The first 4 rows are patterns. Each new row is the sum of 2 different patterns, raised or lowered, with some noise. Before adding, each is slid sideways (what falls off one end comes back at the other) and multiplied by a number that may be negative. Names go in the order of the patterns.
Some rows, each with the names of its patterns after it:
[ 11, -22,  22,  12,  23,   2,  13,  14,   3,  -4, -11,  19, -16,  -9,  -5,
 -18, -23, -19, -16, -22,   5, -15, -19, -24,  -1, -22,  13,  -2,  -9,  21,
  17,  -7, -15,  17,   2, -12,  23,   9,   5, -11, -12,  22]
Kif
[ -6,  26,  12,  -5, -19, -23,   9,  -8, -19,  -7,  18,  11,  23,  12, -13,
  19,  24,   9,   6,   3,  21, -26,   8,   2, -18,  17,  18,  13,  21,  27,
  16,  11, -21, -21,   3,  18,  14, -10,   7, -22,  13, -13]
Taga
[  5,  -1,  25,  -3,   7, -17, -19, -17,  18,   1, -23, -16,  26,  16,   9,
  13,   8,  -9,   5,   2, -21,  -6,   5, -18, -15,  16,  -4,  -2, -22,  14,
   2,  22,  -5,   9,  -5,  27, -15,  24,  -1,  17,  21,   5]
Loguk
[-27,   6, -18, -15,   3,  13,  27, -26,   7, -12,  18, -19, -12,   9, -10,
  17,  21,  11, -15,  -9,   7,   1,  17, -11, -24,  -2,  23,  19,  25, -24,
   4,  24,   8,   0,  21,  18, -27,  11,  -9,  -8,  25,  17]
Tuz

New rows. What belongs after each?
[-21,  41,  30,  23, -12,   4,  17,  31,  18,  20,  18,  30,   2,   0,  21,
  26,  54,  -2,  24,  13,  -3, -26,  15,  -7, -19,   7,  14,   2,   6,  13,
   8, -19,  38,  -1, -16,  19,  -4, -24, -15,   2, -18,  -8]
Taga Loguk
[ 12,  19, -15,   4,  31,  10, -31,   4,  -3, -40,  17,   9, -53,  12, -11,
 -13,  11,  26,  32, -23, -25, -46,  11, -10,  -7, -14, -10, -16,  25,  -9,
 -34,   2,   4, -15, -11, -43, -27, -23,  -6,   1,  30, -22]
Taga Tuz
[-5,  5, 18, 47, 61,  8, 14,  9, 44, 15, 39, 19, 33, 35, 16, 22, 21, 37,
 48, 22, 43, 37, 21,  4, 25, 16, 27, 24,  9, 19, 21, 22, 36, 19, 36, 22,
 17, 36, 26, 20,  2, 13]
Taga Tuz
[-15,  23, -15,   3, -14,  27,  20, -14,  13,  -8, -15, -20,   3,  -5, -18,
   5, -27,  -6,  14,   0, -22, -29,  -8,  18,  -6, -12, -14, -11, -24, -29,
   3, -24,   3,  20,  -7, -16,  12, -12,  23,  10,  10, -20]
Taga Tuz
[-38, -38,  -1, -19,  -9,   9, -20, -26, -27,  17, -23, -14, -17,   0, -10,
  -9,  -3, -24, -36, -31,  11,   1, -33,  -2, -24,   8,   5,  -5, -21, -30,
 -36,   3,  -3, -43, -29, -18, -38, -38,   1, -34, -21,  -3]
Kif Tuz
[-64, -50, -25, -32, -68, -32, -41, -29, -27,  -6, -53, -29,  -7, -36, -72,
 -34, -46, -37, -33, -29, -48, -51,  -1, -35, -34, -28, -15, -40, -35, -26,
 -22, -61, -38, -42, -28, -48, -32, -68, -11, -46, -35, -67]
Loguk Tuz
[-20,  32,  -5, -19,   7,  21,   8,  17,  29,  27,  28, -24,   1,  18,  26,
  39,  20,  32,   7,  37,  -7,  16,  43,  40,   4,   9, -20,  20,   9, -25,
 -13,  30,  29,  16,  21,   6,   7,  21,  12,  28,  26,  16]
Kif Taga
[-22,  17, -24,  18, -12,  37,   7,   2,   4,  13, -32,  12,   7,  23,  14,
   4, -10,   8,  37,   4,  -4, -28, -36,   2,  11, -13, -24, -15,  11,  -2,
  26,   6,  10,  -2, -12, -10,  -1,  -9,  16,  -7, -12,   3]
Loguk Tuz
[ -5, -12,  10, -28, -23, -12,  11,   5,  19,  -9,  -5,   0, -16, -19, -40,
 -46, -29, -16, -54, -52, -36, -39, -13, -49,  -5, -37, -15, -13, -21, -36,
 -32, -20, -25, -34, -37,  18,  10, -28, -21, -18,   0, -33]
Kif Taga
[-16, -13,  -9,   8,  -2, -21,  -3,  18,  20, -26,   6,   1,  -1,   9,  26,
   8,  13,  26,  -3,   6,  27,  28,  -7,  23,  -7,  10,  -1, -19, -23,   8,
   8, -11, -18,  17, -32,  -6,  -7,  -1,  11, -21,  -9,   2]
Kif Loguk
[49, 66, 49, 68, 20, 22, 50, 51, 24, 48, 68, 15, 46, 11, 43, 59, 69, 11,
 55, 22, 48, 31, 70, 60, 31, 59, 34, 60, 24, 49, 46, 36, 37, 43, 35, 44,
 37, 28, 28, 72, 43, 26]
Loguk Tuz
[30, 17, 29, 17, 26, 39, 23, 28, 33, 26, 65, 46,  1, 60, 55, 53, 36, 44,
 51, 13, 35, 26, 31, 32, 35, 35, 33, 31, 24, 25, -4, 16, 18, 28, 24, 22,
 19, 22, 34,  9, 42, 59]
Kif Taga
[-55, -39, -61, -31, -24, -47, -35, -29, -38, -39, -35, -10, -41, -21, -11,
 -43, -49, -44, -37, -45, -56, -24,  -7,  -1, -32, -34, -36, -20, -34, -15,
 -28, -30, -31, -58, -52, -36, -25, -23, -48, -22, -23, -31]
Kif Taga
[  9,  19,  49,  -8,   5,   0,  32,  -3,  22,  -3,  12, -12,  10,   8,   4,
  -1,   4,  37, -23,  13,  -9,  29,  23,  20,  -5,  18,  43,  17,   2,   7,
  15,  17,  26,  37,  22,  30,  37,  36,  29,  52,  31,  17]
Kif Loguk
[  5,  -9,  -3, -24, -20, -29, -35, -16, -25,  -6,  24,  -2, -21,  -7, -20,
  18,  -2,  18, -24, -11,  18, -32,  -3, -12,  23,  25, -20,   9,   6, -14,
 -30,  -6, -20, -20,   9, -34, -22,   5,  -9, -22, -36,   2]
Taga Tuz
[-52,  -1, -22, -26, -39, -47, -17, -25, -23, -39,  -7,  -9,  -4,  20,  12,
 -25,  -2,  23,  21, -24,  -9, -21, -12,  -7,  12, -12,   5,   0,  -3, -11,
  -5,  -8, -25,   1, -19,   8, -17, -30, -40, -11, -13,   2]
Kif Loguk
[-20,  34,  21, -24,  12,  -2, -12,   6,  -2,  10, -27,  15,  -6,  11, -17,
 -24,  13, -20,  10,  29,  13, -22, -22,  -8,   7,  10, -25, -29,   8,  24,
  26,  30, -34,   8,  33,  11,  -4,  23,  31, -46,  12,  -7]
Taga Tuz
[  4,  -8,  -2,  -6,  -5,  22,  16,  -4,   4,  28,   4,  16,  19,  15,  -2,
  14,  -7,  -6,   0,  -9, -14,  -5,  13, -10,  -3,  -4,  -2,  -5,   8,   6,
  15, -17,  12,  -1,   5,  -5,  -3,  16,  -6,  -6,  -4,  14]
Kif Loguk
[-23, -15,   2,  23,   1,  -1, -16, -10,   7,  19,  20, -13, -17, -33,  10,
   5, -28, -12,  -1,  -6,  -9,  37,   0,   2,  18,  -8, -10,  29,  -3,  29,
  -1,   5,  -6, -32,  32,   7,  19,  -1,  30,  21,   0,   0]
Taga Tuz
[-34, -30, -18,   1, -39, -28, -19, -19, -21,  -4, -49, -13, -20, -19, -17,
 -26, -26, -31, -33, -20, -20, -13, -14,  12,   1, -37, -10,  -8, -17, -46,
 -20, -17, -32, -23, -15, -14,  -3,   1, -23, -34, -16,   7]
Loguk Tuz
[ 43,  18,   3,  43,  21,  36,   9,  40,  22,  15,  -3,  -9,  14,  11,  10,
 -13, -12,  10,   2,   6,   1,  16,  -8,   4, -12,  -6,  -9,  26,  -3,  -6,
  38,  20,   5, -15,  37,  15,  14,  25,  22,  13,  22,  -5]
Kif Loguk
[-18,  10, -24, -11,  16, -10,  14,   4, -18, -31, -21,  -1, -28,  -6, -44,
 -13, -18, -36, -19, -27, -42, -35, -17, -10, -35,  -2, -30, -12,  24,   4,
 -37, -43, -19,   9, -26, -21, -13,  -6, -36, -34,  29,  -9]
Kif Tuz
[  4, -31, -11,  22, -11,  -2,  13,  11,   5,  12,  32,   2,  -8, -10, -14,
   8,  33, -10,  22,  -7,  11, -20, -21,  37,   4,   3, -23,  -4,  17, -10,
  -6, -15,   5,   7,  36,  17, -12,  16,   8,  17,  21,   7]
Taga Tuz
[ 14, -43,   7,  -3, -15,  -3,   3,  31, -50,  -5, -18, -10, -12,  -6,   6,
  -1,  24,  16,   6, -33, -33,  -2,   4,  17, -28, -20, -26,  16,  -6,   3,
  -7,   1,   6, -20, -24,  10,  -1, -44, -13,   0,  -6,  23]
Taga Tuz
[ 33,  16,  32,  17,  34,  20,  35, -14,   3,   4, -17,   2,  -4,   4, -12,
   4,  17, -27,  19,   0,  12,  30, -26, -12,  20, -27, -17, -22,  -2,  12,
  10,   2,  -1,   6,  -1,  13,  30,   3,  31,  28,   8,  17]
Kif Taga
[58, 44, 41, 15, 31, 20, 54, 22, 36, 21, 39, 19, 24, 52, 28, 45, 31, 29,
 28, 63, 45, 56, 40, 37, 44, 34, 43, 28, 40, 25, 44, 48, 31, 45, 46, 28,
 31, 57, 49, 29, 41, 30]
Loguk Tuz
[ 23, -17,   0, -29,  -5,  21,   1, -18, -33, -14,  18,  14,  -2,   4, -10,
 -20,   4,  36, -24,   1,   4, -28, -19,  27,  -5,  13,  31,   7, -18,  -8,
  34, -17,  14, -11,  31,   0, -11,  -5, -10, -24,   0,  -7]
Loguk Tuz
[-35,  -5,  10, -15,  21,   5,  -2,   7,  15,   6,  -6, -15,   0, -22, -16,
 -19, -25,  -7, -14, -19,  -8,  -5,   8, -16, -46, -47, -10, -13,  13, -25,
 -14, -17,   7, -27, -27,  21,  -3, -27, -12, -26,  -4, -27]
Kif Taga
[-13,  13,   4, -13, -13, -16,  -6,  14, -15, -22,   7,  -1,   1,  -9,   3,
  -3, -10,  -2,   4,  -9, -15,  11,  -4,  -3,  20,  12,  12,  -2,  23,  -6,
  15,  14,  16,  -4,  25, -18,  14,   5,  -5,  -4,   6,   9]
Kif Loguk
[ 26,   1, -13,   7,  21,   5,  22,  -5,  -5,  10,  22,   0,  18,  -1,  -2,
  13,  15,  -4,  30,   8,   3,   0,  11,  -6,  17,  27,  23,  -6,   8,  20,
  17,  -4, -15,  -2, -15,  27,  20,  -5, -20,  18,  21,  13]
Loguk Tuz
[ 26,  27,   4,  12,  15, -10,  14,  21,   0,  -1,  27,   7,   5,  14,  -4,
  33,  19, -23,  13,  36,  25,  24,  31,  18,   9, -11,  15,  21,   8,  -5,
  20,   5,  -8,  10,  -5, -18,  16,   6,  -2, -11,  12, -20]
Kif Tuz
[ 45,  41,  22,  32,   2,  34,  48,  37,   3,  22, -13,  37,  18, -15,  -3,
  24,  12,  -6,  29,  16,   9,  18,   0,  13,  45,  -4,  19,  45,  -2,  -1,
 -14,  29,  -2,  13,   7,  30,  32,  -3,  32,   9,   5,  20]
Kif Tuz
[-18,  -7, -35,   6, -25,  11, -35,  31,  14, -14,  27,   3, -23, -25,  33,
  11, -14,  20,  -6,  17,  12,  -5,  -1,  -4, -39,  44,  12,   1,  -6,  13,
  -2, -12,  24, -19,  27,  -4, -30, -16,   9, -29,  -2,   2]
Kif Tuz
[ 21,  11,  25, -18,  30,  49,  17,   2,  25,  35, -16,  28,  -7,  14,  40,
  17, -21,  20,   6,  11,  13,  29,  49,  -7,  10, -11,  12, -11,   8,  10,
  -6,  21,  28,  23, -15,  17,  10,  11,  40,  -5, -23,   4]
Taga Tuz
[ 20,  24,  40,  28,  13,  23,  24,  13,  -3,  12, -10,   0,  17, -11, -16,
  -3,   0,  -2,  -2,  18,  -6,  -1,  25, -13,   9,   4,  -3,   8,  16,   3,
  18,  34,  12,  -9,  14,  22,  12,  20,   1,  35,  23, -18]
Kif Taga
[-15,  -6, -13, -47, -27,  -8, -13, -21, -23, -13, -51,  -2, -30, -25,  -8,
 -23, -17, -41, -58,  -3, -29, -27, -31,  -3,  -2,  -4, -17, -43,   6, -18,
 -20, -23, -35, -19, -62, -25, -32, -38, -21, -21, -27,  -5]
Kif Taga
[ 14, -10,  28,  25,   2, -14,  18,   3,   2,  25,   0, -11,   4,   3,  -4,
  -8,  26,  -7,   1,  31,  -5,  -6, -13,   1,  -9,   8,  -3,  27,  21,  25,
 -13,  11,  15,  18,  36,   6,  19,  10,   2,  -1,  20,  11]
Taga Loguk
[-32, -44, -19, -22, -44, -30,  15, -26,   4,  -8, -40, -18,  15, -22,   0,
 -10,  -6, -39, -33,   1, -33,   0, -18,   2,   8,  -7,  -3, -23, -45, -36,
  -6,   1, -10, -25, -24, -23,   5, -22, -35, -17, -24,  -1]
Taga Tuz
[ -8, -13,  -9, -13,  -3,   5, -11, -23,  -9, -26,  -6, -16, -33, -38,  -5,
  -8,   9,  10,  -4, -23, -16,  -4, -26,   0, -14, -14, -13, -12, -21,  -3,
  -7,   9, -11,  10,   1,   1, -24,  -2, -29,  -9,  -4,  -9]
Taga Loguk
[-16,   2, -37, -40,  -6,  -4,  -5, -15, -22, -11,  18, -11, -13,  -6,  14,
 -44,  10, -24,  -7,  18,  -2, -30, -15,  -9, -27,  -8, -23,  -8, -47,   1,
 -24, -23, -41,  -3,   0, -17,   3,   8, -17, -21, -18, -24]
Loguk Tuz
[-24, -17,  18,   3, -17,   5,  -6, -12,  11,  -5,  -3, -34, -26, -10,  -5,
 -28,  -6, -22, -10, -41,  13, -33, -23,  -5, -28, -20, -13, -11,   0,  16,
   5,  -7, -40,   7,   4,  11, -41,  -8,  -7, -24,  -8, -14]
Loguk Tuz
[-25,  26,  10,   6,  11,  13,   2,   0,  11, -15,   3,  20,  -3,   2,  26,
   9,  -2,  -9,  27,  21,  27,  11,   4,  -1,  36, -25,  11,   3,  26,  14,
   8,  16,  -8,  22,  -3,  12,  -6, -26, -19,  28,  -8, -26]
Kif Loguk
[-18,  -9, -17,   0, -15,  15,  20,   3, -25,  10,   9,  18, -19, -33, -19,
  -1,  -9,  20,   1,  -5,  13, -11,   3,  13,  15, -27,  11,   5,  13,  -9,
 -12, -34,  -5,  -3,   9, -34,   8, -35,   3,  -8, -24, -15]
Loguk Tuz
[  3,  21,   8, -10,  -2,  24,  20, -11,  29,  21,  11, -12, -11,  13,   3,
  -3,  11,   1,  21,   4,  15,   5,  22,  -1,  -8,  29, -14,  -9,  -6, -20,
 -25, -18,  -7,   1,  21, -10, -21, -18,  15, -17,  30,  -6]
Kif Taga
[ 24,   6, -13,  -4,   0,  -6,   6,   7, -24,  15,  -2, -27,   0,  23,  26,
 -40,  -6, -34,   4,  -8, -26, -13, -13,  10,  13,  -3,   0, -12,   1,  11,
  -1, -22, -31, -19,   1,   6,  18, -12,  16,  19,  -9, -10]
Taga Tuz
[ 27,  43,  22,  -3,  56,  40,  29,  26,  13,  31,   9,  29,  33,   8,  34,
  33,  21,  50,  39,  44,  25,   9,   4,  19,  42,  26,  -3,  23,   3,  40,
   7,  17,  37,  39,  28,   5, -16,  20,   0,  17,  15,  26]
Taga Tuz
[ 16, -14, -16, -47, -43,  -6, -27,  11, -44,   2, -13, -22,  -5,   4, -10,
   6,   0,   7, -15, -17, -35, -37, -36, -17,  -5, -33, -19, -16, -25,  -5,
 -24,  -1, -15, -12,  24, -42, -30, -39, -30, -49, -28, -42]
Taga Loguk
[  6, -11,  15,   6, -30, -16,  12,   2,   8, -18,   5,   5,  -5, -14,  -5,
  -9, -21,  12,  -7, -19,   1,   5,   1, -10,  27, -11,   5,  22,  -4, -13,
   2, -23, -17,  -8, -16,   0,  11,  -1, -18, -11,   8, -18]
Kif Taga
[ 13,   4,   0,  -3,  13,  -5, -19,  -1,  -2,  15,   5,   3, -28,  -6, -27,
  14,  12, -10,  -9, -13, -36,  -7,  16, -21,   0,  16, -12,   3,  27, -15,
  20,  25,   0,  -7, -16,  32, -24,  13, -13,   5,  21,   4]
Taga Tuz
[-12,  10,  17,  19,  43, -34,   8,  22,  14,   6,  21,  21, -15,  21, -11,
  10,  39,  30, -11,  27,   0,  -3,  23,  16,  45, -11,  26,  -4,  34, -19,
  -1,  20, -15,  13,  33,  27, -12,   0,  20,  -2,  19,  -7]
Kif Tuz
[ 25, -16,  -3,  -4, -46, -11,   9,  11,   1, -31, -19,  29,   1, -41, -22,
 -27, -38,  -8, -16, -34, -13,  -8, -24, -38,  34, -19,   0,  20, -24, -36,
 -41, -10, -41, -17, -29,  28,  21, -14, -23, -29, -13, -22]
Taga Tuz
[ 35,   1,  21,   0,  32,  -7,  10,   7, -17,  29,  16,  16,  11,  17,   6,
  20, -19, -27,  -9,  32,  22,   2,  18, -13,  11,  -7,  -1,   7,  11,  -5,
 -23, -28,  25, -11, -10, -17,  24,  14,  39,   6,  -4,  16]
Taga Loguk
[-34,   4,   0, -23,  -8,  37,  16,  16,  29,  -1,   3,  26,  15,  22,  -5,
  20, -43,  15,  -7, -17,  -8,  34,  -5,  25,  10,  -4,  11, -25, -20, -18,
  21,  12,   4,  22,  -7,  -2, -11,  16,  39, -12, -18, -23]
Taga Loguk
[-10, -34, -32,  42, -21, -29, -27,  -1, -30, -31,  21,  -5,  15, -10,  -8,
 -10,  32,   6,  33,  31,   9,   6, -27,  36,   7,  30, -18,  35,   1,  -7,
  16, -32, -35,  -3,  21,  -4,  -9,  10, -35,  -1,  17,  10]
Kif Tuz
[ -6, -28,  -9, -29,   6, -26, -17, -14,   1, -20,  -7,  -2,  -8, -31, -11,
   4, -11, -25, -21, -15, -18,  -7, -23, -46, -41, -46,  -9, -35, -31, -34,
 -32, -45, -28, -13, -17, -11, -16, -19, -18,  -2, -35,   9]
Kif Tuz
[  3,  19,  -9,  11,  21, -46,  -9, -20, -22,  -1,   1, -39,  13,  -4, -19,
 -13,  -4,  28, -35,  15, -22,  18, -17, -29,  -7, -11,  23,  28,  -2, -14,
  -8,   7, -20,   0, -35, -35,   4,   4,  -2,  13, -31,  -5]
Taga Tuz
[  7, -17, -25,  20, -23,   2,  -8,  10, -22, -11,  13,  11, -10, -27,  12,
   0,   1,  19,  16,  18,  28,  26,  -7,  28,  27,   9,   4,  23,   3,  -9,
   6, -34, -12,  -3,  17, -32,  10,  -9, -16, -22, -17,   5]
Kif Loguk
[-22,   3, -28,  23,   3, -14,  29,   9, -16, -18,  29,  11, -14,  22,   0,
  16,   2,  -8,   6,   5, -29,  34,  13,  13,   2,  16,   4,  -8,  10, -17,
  25,  -5, -17, -12,   1, -24,  -2,  -3, -18,  -3, -24,  -2]
Kif Tuz
